The same things were measured in two ways. Each way mixes the same 12 hidden numbers, adds some noise and spreads widely along 7 directions of its own, which tell nothing about the thing.
In the rows, zero is written as 128.
Some things both ways: the first way, then the second way.
[ 98 126  92 123  96 136 131  92 141 198 118 119 178 121 105  82 109 100
 123 140 104]
[121 169 105 140  96 143 165  98 102 111  81 111 163  99 159 167 139 150
 126 106 173 113 134 146 131 160 113 151]

[113  97 104 142 108 141 114 106 144 169 142  85 164 141  90 151 124  75
 122 112 134]
[131 136 152 114 116 100 143  76  91 152 123 120 165 127 133 158 179  81
  73  46 136  88 177 106 107 138 109  95]

[164 138 131  71 173 159 150 138 172 154  73  68 135 146 100 124 162 164
 121  97 192]
[169 149 163 156 132 158 152 136 106 113  97 128 109 116 141 132 137 111
 144 122 134 118 162 113 146 135 144 155]

[148 150 135 133 152 100 142 141 109 171 117 159  95 101 118  45 157 186
 166 108 116]
[105 100 156 156 152 157  92 149 124 176 118 152 104 100 143 102 115 135
 142 208 141 125 142 153 116 113 112 168]

[105 155 116 123 195 142  99  55  87 128 126 170  93  88 120  96 105 109
 197 130 154]
[107 146  81 102 132  93 133 134 132 130 132 149 167 128 126 125 125 120
 126 100 110 121  96 152 133  98 117 161]

[123 118 146 149 142 145 115 158 122 106 148 132 108 137 143 149 122 118
 120 120 142]
[150  89 189  98 140  91 130  89 107 131 182 163 136 127 122 153 154  96
  89  57 143  96 175 101 107  96 139  69]

[133 146 120 189 177 144  70 151  87 138 130 170  99 115  92  71  53 182
 192 146 156]
[130 151 103 130 128 141 118  95 100 136 106 139 161 149 121 121 116  88
 128 132 140  98 157 129 121 134 152 147]

[112 124  76 124 134 121 127 145 131 139  47  58 149 145 117 142 102 126
  81 119 136]
[117 109 160 118 108  97  97 100 134 123 182 127  93 114 130 155 132 172
  91  95  81 120 101  91 110 100  67 116]

[135 115 106 184 110 109  94 146 135 125  74  95 170 206 143 148 145 141
 113 153 168]
[126  90 117 188 125  98  91 147  85 120 147 129 157  92 136 100 142  93
 134 143 123 139 115 133 115 144 107 109]

[141 125 105 134 174 130 137 114 159 125  37  56 118 147 123 131 139 145
  98 150 172]
[167 106 146 101 158 103 191 107 120 125 105 141 161 121 136 193 149 153
 115  72 151  77 172 103 159 107 137  81]

[167 140 104  94 139 126 129 109 128 139  61 117 107 128 151 124 142 105
 106 153 131]
[103 130  79 107 119 139 167 106 126  76 142 132 145 105 139 100 130 107
 147 124 126 153  95 173 121 166 152 123]

[141 148  71  80 144 157 210  92 155 179 102 154 136  80 112  82 143  72
 142 168 117]
[152 176 104  98 147  68 125 144 120 145 137 157 112 158 123 113 170 110
 148  75 119 148  71 136 116 125 118 171]

[141 145 142 137 156 109 116 173 100  99 147 178 111  90 131 161  94 107
 111 173  81]
[130 141 120 106 145 170 142 118 126 124 142 139 121 130 144 126 101 116
 142 139 147 131  93 180 142 114 167 131]

[ 84 111 170 156 137  97 104  77 141 131 108  67 141 157  85  73 147 159
 149 131 114]
[ 98 147  71 110 142  72 108  98 103 148 103 104 188 129 127 122 136 110
 121  98 100 102 158 130 123 129 103 129]

[146 108 126 106 141 125  95 209 155 129 109 156 110 161 119 125  98 189
 132 153 155]
[154 178 152 112 126 140 128 101 107 111 158 140 119 148 131 155 126 120
 131 102 146 116 109 135 121 119 163 114]

[ 72 124 175 162 135 157 133  75 124 133 156 125 128 134 141  75 143 130
 185 110 142]
[106  94 142 136 138  97 130 114 110 126 127 143 168 109 133 135 136  90
 118  86 166 119 150 141 121 131 122 124]

[ 83 191 155  54 174 117 155  90 128 112 112  90 136 128  95  55 156  96
 172 103  80]
[109 137 143 127  96 110  90 106 113 139 179 156 104 101 114  77 133  75
 109  67 138 130 153 159  76 122 145 172]

[164 123 109 166 151 146 182 196 100 149 162 180 134  91  66  12 107 134
 137 136 131]
[131 216  94 137 130 103  94 125 128 118 107 120  85 169 146  88 144 108
 192 130 107 165 113 124  98 167 104 172]

[ 64 154 161 125 146 148 142 127 116 123 193 139 129 124 107 109 134  85
 164  93  84]
[120 125 120 162 115 127  95 122 142 145 147 126  85 108 131 106  80 125
 135 100 141 127 129 163 114 136 128 135]

[147  56 100 150  68 115 143 166 147 164  95 122 142 155 132  52 123 150
  98 146 141]
[121 135 116 147 155 120  93 160 111 103 147  99 100 123 144  97  94  91
 178 156 119 171  94 170 132 142 143 147]

[ 94 157 112 135 151 160 132 115 124 174 137 131 107 101 154 114 111 105
 138 135  94]
[116 140 101  70 135  79 139  65  90 132 133 133 165 144 137 148 173 120
 112 100 148 119 131 126  96 164 118  95]

[155  81  86 148 124 124 150 138 115 113 100 137 128 111 129 114 108 131
 143 114 202]
[117 126 144 133 135 113 101 105  82 124 131 102 135 136 136 119 141  47
 123  98 141 142 142 135 111 157 128 141]

[146  92 152 159 129 102 105 169 136 100 112 144 120 151 111 130 124 187
 135 138 172]
[136  89 153 153 134 199 154 132 126 115 132 120 109 100 135 134  67  81
 125 122 169 116 135 182 159 130 193 134]

[174 115 134 104 138 171 132 157 116 158 110 139 106 114 123  85 109 149
 139 110 159]
[133 127 155 131 160 149 130 138 119  91 142 116 117 123 136 112 120  87
 160 131 111 143 128 142 146 113 159 137]

[ 82 171 138 164 198 117 180 167 108  99  86 114 136 103  88  33 100 176
 123 149 111]
[158 109 139 107 147 134 111 133 108 152 142 123  74 139 132 118 117  73
 135 108 153 131 142 150 121 103 159 182]

[131  98 144 109 131 125 141 157 143 118  62  91 109 182 130  97 156 168
 131 113 169]
[ 91 127 147 153 131 179 140 114 161 105 127 116  81 113 153 114  95 113
 160 126 160 155 105 180 127 160 137 137]

[ 97 120 151 150 153  98 131 124 162 129  73  46 162 150  94 121 142 158
  67 133 147]
[151 139 105 120 104 100 131 110 107 139 108 132 127 133 142 150 153 130
 116 113 120 102 169  87 107 117  94 154]

[ 83 102 188 154  86 140 105 104 183 137  87  45 163 185 128 168 127 133
 115 174  99]
[ 62 113 140 129  89 179 142  45 144 100 136 158 153 132 142 119 135  92
  97 103 145 146  76 135 107 166  89 130]

[145 119 153 143 109 130 125 141 115 114 166 129 115 132 166 142 149  83
 135 126  97]
[124 125 148  98 191  60 103 145 135 148 168 148 102 139  97 112 119 114
 147  84 121 129 111 155 125 123 159 123]

[154  92  91 104 105  96  95 133 156 162  93  69 129 150 164 132 138 126
  71 133 126]
[132 157 147  71 161  89 177 153 123  99 155 125 130 107 135 198 129 189
 132 119 124 117  96 155 148 118 153 101]

[148  88 153 173 105 123  97 163 134 136 107 147  99 138 170 114 111 173
 106 174 134]
[116 161  53  86 159 106 152  84  99  86  98 105 183 156 139 138 126 115
 177 141 148 131 123 151 134 179 162 104]

Other things, the second way, with their names:
<392>: [131 178 103  96 103 130 148 113 100 107 155 131 112 117 118 127 121 116
 114  86 131 144  67 174 122 171 165 160]
<512>: [161 146  89 156 139 115 135 150 145 136  94 137 100 122 149 119  89 152
 169 106 139 129 129 142 155 130 119 148]
<490>: [127 178 117  92 141 125 169 105 124 118 126 142 129 132 128 120 150 109
 138  84 134 129 118 162 123 157 163 129]
<311>: [132 166 120  60 169 108 129 111 122 128 137 137  89 172 114  96 117  68
 157  91 127 147 136 157 119 149 183 167]
<457>: [ 92 165 117  78 120  66  99  87 132 137 179 144 134 154 133 139 173 139
 110 100 105 124  94 121  70 111  85 107]
<462>: [121  93 123 142 107 105  66 126  95 163 177 148 142 112 146 108 139  97
 101 181 111 105 176 119  68  80  97 102]
<410>: [ 91 135 147  95 130 144 186  63 155  99 119 151 149 114 139 166 123 169
 126  94 164 104 143 144 129 152 138  87]
<588>: [117 173 108  80 141 109  55  98  88 169 145 148 121 160 109  85  96  95
 122 119 106 138 107 142 121 106 127 215]
<104>: [158 143 150 141 126  96 122 131 112 144 135 128 102 132 117 149 166 119
 121  93 137 101 140 109 100 131 133 139]
<161>: [133 114 163 124 153  99 140 133 143 104 160 144 104 107 115 139 125 156
 139  96 108 115 136 120 135 118 143 106]
<489>: [119 117 182 106 149 140 120 118 121 135 143 149  96 117 124 119 121 122
 121 116 121 139 117 134 138 118 125 174]
<100>: [123 135 148  82 141  79 121  73  89 148 148 112 160 126 119 164 147 108
  87  51 140  84 177 125 113 119 138  96]
<440>: [119 100 162 165 132 148 104 120 136 113 143 135  92 118 127  97 111  79
 155 118 151 129 167 136 107 124 153 153]
<127>: [ 90 109 174 151 114 150  83 117 129 141 165 150 113 106 141 111 116 114
 110 140 122 136 107 138 108  93  88 159]
<175>: [131 139 134 157 143  92 111 154  97 113 136 126 173 132 152 153 135  94
 146 124 152 132 107 140 128 112 115 110]
<99>: [118  84 201 163 140 200 120 138 157 136 142 141  66 109 129 132  78 127
 126 145 143 126 106 148 148 102 139 168]
<119>: [ 95 115 166 186 122 188  86 159 143 145 136 129  99 112 166 118  96 110
 140 193 136 149  85 161 125  88  86 175]
<370>: [107 131 128 155 122 126 145  89 184 120 106 144 100 116 154 135 121 201
 150 101 125 125 116 108 131 150  61  99]
<169>: [151 156 104 106 155  93 138 150 123 107 136 100 113 132 133 173 111 172
 154 127 107 116 100 135 149 118 142 117]
<500>: [146 148  86 135 141  76 120  98 119 124 133  98 135 134 136 116 146 107
 145  62 111 114 147 127 118 147 124  69]
<310>: [128 139 113 146 143 100 124 140 132 112 130 123 123 117 149 120 120 127
 163  92 138 149 102 153 139 130 113 130]
<3>: [124 111  58 116 156 101  99 138 106 121 159 110 118 145 121  79  99  55
 155 142 105 154  98 173 114 155 168 118]
<242>: [127 171 121 125 112 155 124 133 132 105 130 144 105 143 128 112 103 101
 143 114 111 149  82 138 138 110 133 217]
<483>: [125  97 174 150 158 164 193 167 135 119 106 132 117  84 125 163 104 131
 125 127 160 119 107 176 171 161 172 134]
<126>: [122 141 116 169 145 152 154 150 126  94 114 120 189  98 162 150 131 153
 159 184 122 105 121 147 152  98 127  78]
<424>: [ 92 112 128 145 122 161  88 111 109 101 154 119 141 105 145  92  92  96
 135 163 101 147 118 149 131 106 116 151]
<266>: [139 102 148 138 111 138 121  99 101 129 153 132 119 109 142 139 127 116
 107 129 141 111 157 120 107 130 126 101]
<576>: [126  92 182 144 145  82  97 181 123 107 214 160 103  90 134 135 125 155
 131 145 103 151  74 136 119  92 108  96]
<650>: [ 93 149  95  78 138  86 134 117 160 115 158 140  98 126 106 109 114 147
 137  60 101 149  59 163 129 134 128 179]
<261>: [ 99 160  91 141 157 110 107 110 144 126 117 137 163 173 121 108 103  94
 161 134 118 117 118 140 125 143 138 104]
<109>: [148 152 128 138 126 134 160 126 157  97 120 132  99 119 140 147 107 163
 156  97 122 114 142 123 145 120 134 125]
<256>: [122 156  84  77 162 101 143 131 126 145 127 168 142 143 115 103 131 116
 144 121 128 134  88 170 130 133 159 161]
<444>: [164 171 105 126 104 114 122  77  97 144  95 147 134 162 127 142 153 110
 127  82 171 103 151  99 106 147 124 165]
<437>: [126 167 106  89  99 106 149 126 141 122 160 162 108 137 102 131 136 128
  98  79  84 122  75 130 111 121 132 175]
<430>: [123 158 108  93 123 130 136  98 134 113 138 162 114 127 148 118 124 157
 154 112 153 145  97 154 122 123 125 158]
<369>: [122 119  98 104 123  93 130 100 133 151 128 149 136 142 120 137 142 141
 100 117  88  97 136  95 109 124  92 118]
<21>: [135 147 135 134 128 109 112 129 121 141 142 142 117 139 130 134 109 100
 127  81 156 130 104 154 125 128 136 145]
<648>: [112 120 149 146 164 144 140 152 118  86 150 101 166 108 146 146 100  91
 145 125 125 136  91 175 168 105 156  96]
<262>: [130 147 141 141 129 102 124 145 124 128 137 131 123 127 138 140 142 107
 129  95 125 131 104 133 120 121 110 140]
<347>: [ 67 124 159 106 122 199 130  50 158 103 134 138 124 136 141 126 110 123
 130 142 140 122 135 136 114 112 128 148]
<193>: [151 147 176 137 111 156 139 129 121 110 137 155  82 128 118 144  99 109
 127  81 166 134 106 141 139 137 163 191]
<606>: [ 86 146 131 106 132 114 150  89 159 145 111 159 127 128 134 153 144 190
 122 130 137 110 112 128 106 157  87 117]
<449>: [143 117 177 129 163  86 127 123 106 126 137 131 154  96 139 144 140 127
 130  64 137 105 184 123 147  95 122  93]
<79>: [137 110 151  88 165 123 155 108 117 110 137 127 138 134 122 154 139 113
 127 114 122 104 152 120 142 112 160 108]
<638>: [130 167 117 136 111 120  80 124  92 156 132 139 131 156 107  92 158  50
 110 118 100 122 117 116  93 114 124 208]
<614>: [124 118  85 146 144 106 115 120 110 140 104  77 119 121 144 132 156 127
 153 165 130 112 150 131 101 162 117 113]
<531>: [137 158  71 170 142 117  73  73 136 159  77 155 101 186 117  72  87 126
 186 141 149 125 140 108 111 202 119 137]
<94>: [138 105 170 117 156 189 144 108 117 134 141 136  92 155 118 105 118  16
 122 105 157 137 122 165 128 150 198 143]
<497>: [ 85 157 165 129  97 135 121 113 150 121 170 152  96 123 149 137 147 140
 118 125 138 147  75 150  80 136  92 131]
<289>: [100 106 142  84 154 113 132 121 118 137 152 122  97 128 112 116 141  87
 111 123 106 144 102 153 111 162 143 147]
<343>: [105 176  68 128 125 133 111 101 117 117 110 108 124 136 159  78 149 104
 174 151 116 160 112 154 101 159 107 154]
<589>: [101 150 108  54 148 120 162 121 129 103 164 134 130 133 128 121 142  98
 127 115 102 150  79 176 119 130 162 139]
<250>: [112 152  92 112 131 156 120 104 120 155 109 134 109 147 130  95 101  92
 130 135 130 142  96 165 125 163 136 177]
<617>: [138 131 169 143 120 163 137 100 112 125 114 136 158 114 166 162 158 131
 122 132 156  98 164 108 128  73 100 127]
<63>: [102 127 158 120 128 120 119 101 140 127 139 127 115 128 137 149 130 136
 116 113 112 117 132 114 115 120  95 124]
<661>: [140 144  80  92 142  56 145 111 130 103 154 126 149 153 107 149 141 123
 128  54  97 110 100 118 128 133 142  93]
<625>: [114 161 111 140 106 117 150  95 151 100 125 110 112 122 169 126 164 123
 154  85 139 138 139 139  91 158  99  90]
<216>: [147 147 145 162 146 172 123 132 125 148  78 126 122 129 156 125 108  90
 168 117 195 113 173 158 147  92 152 194]
<654>: [ 86 178 137  61 136 160 166  94 118  80 164  75 118 112 153 135 144  97
 124  97 104 158  82 191 127 145 156 123]
<227>: [ 88 115 153  95 161 105 108  76 133 143 147 118 140 143 130 130 154  95
 120  93 127 110 153 130 101 109 117 100]

Some of these things the first way, each followed by its name:
[127  93 132 165  77 121 136 159 162 162 128 167 169 127 100 122 108 136
  99 180 125]  <444>
[138 142  91  81 141 115  99 127 157 133  91 126 134 148 125 168 135 122
 125 141 140]  <392>
[144  81 149 131 112 144 110 146 135 150 126 110  92 143 138  92 123 132
 112 128 130]  <311>
[125 131 153 119 205  90 140 145  99  45  38 121 117 143 107 108 119 178
 150 140 202]  <216>
[161 128  88 117 122 144 125 119 113 164  93 112 123 104 133 116 113 114
 121 116 126]  <489>
[144  90  95 126 123 121  96 121 113 115  69  75 133 189 130 128 142 102
 104 113 171]  <449>
[129 129  97 120 138 157 145 113 102 154 136 103 123  69 127 128  90  69
 128  91 117]  <63>
[147 131 162  59 191 117 132  99 148  65  72 104 114 106 125 190 136 142
 132 123 195]  <242>
[186 143  79 133 141  75 187 163 118  72 128 140 140  72 159 149 147  69
  80 152 114]  <576>
[144  73 102 153 130  85 169 134 149  84 117 146 139 112 133 110 128 127
 131 170 189]  <175>
[148 143 101 100 205 121 127 158 127 104  71 109  92 117 139 139 120 167
 119 114 187]  <169>
[149 155 192 107 188 115 113 109 126 104 160 200  66 101 149 152 184 151
 173 141 131]  <256>
[153 166 107 215 178 116 198 175  83  86 120 140 141  93  61  70 127 106
 114 164  99]  <370>
[166  79 139 114  33  98 144 149 128 173  78 103 146  79 120  81  65 111
  73 179  30]  <347>
[154 118 119 114  93 103 138  97 107 119 105 157 133 102 137 132 146  81
 117 149  97]  <650>
[152 172  58 162 134 153 169 171  57 192 132 165 133  52 132 101  75  78
 123 103  99]  <614>
[143  92 175 159  52 151  99 169  95 151 148 144 145 151 153 121 102 110
 114 103 126]  <440>
[175 103  68  35 118 129 170  80 130 160  75 146  94  40 130  91 104  94
 141 116 139]  <424>
[119  53 115 177  46 110 107 144 141 138 180 173 161 142 131 156 110  74
 105 162 122]  <21>
[177  94  55  79  87 128 136 157 102 198 106 153 128  90  98  56  82  98
 104 128  91]  <654>
[ 98 159 171 124 148 127 166 108 175 181 129  82 118 127 104  47 181 167
 158 133  64]  <606>
[132 104 154 186 137 101  97 129 149 145 112 106 120 147  96 131 146 171
 104 142 141]  <369>
[133  67 127  85  92 136 148 109 187 159  98  84 141 142 125  89 127 134
 136 151 139]  <648>
[ 47 147 169 170 144  94  83 145 125 153 150  67 146 162 107  85 107 135
 100 131  55]  <462>
[141 159 182 155 192  86 141 156 113  88 133 144 111  96  98  59 137 179
 131 170  88]  <589>
[124 140  99  79 164 142 131 133 150 144  89  90 103 123 145 165 130 112
 113  95 156]  <266>
[119  78 159 173 121 133  76 141 124 117 149 152 123 192 132 189 164 117
  94 117 180]  <512>
[103  87 167  80 109 112  76  96 152 145 133 157  96 129 136 150 133 162
 147 127 118]  <588>
[158 141 101 148 133 132 148 124 110 149 122  92 126  78 141 142 126  89
 115 113 105]  <289>
[ 76 110 151 135 123 113 152 131 148 158 110  90 159 135  95  69 113 154
 135 142 103]  <119>
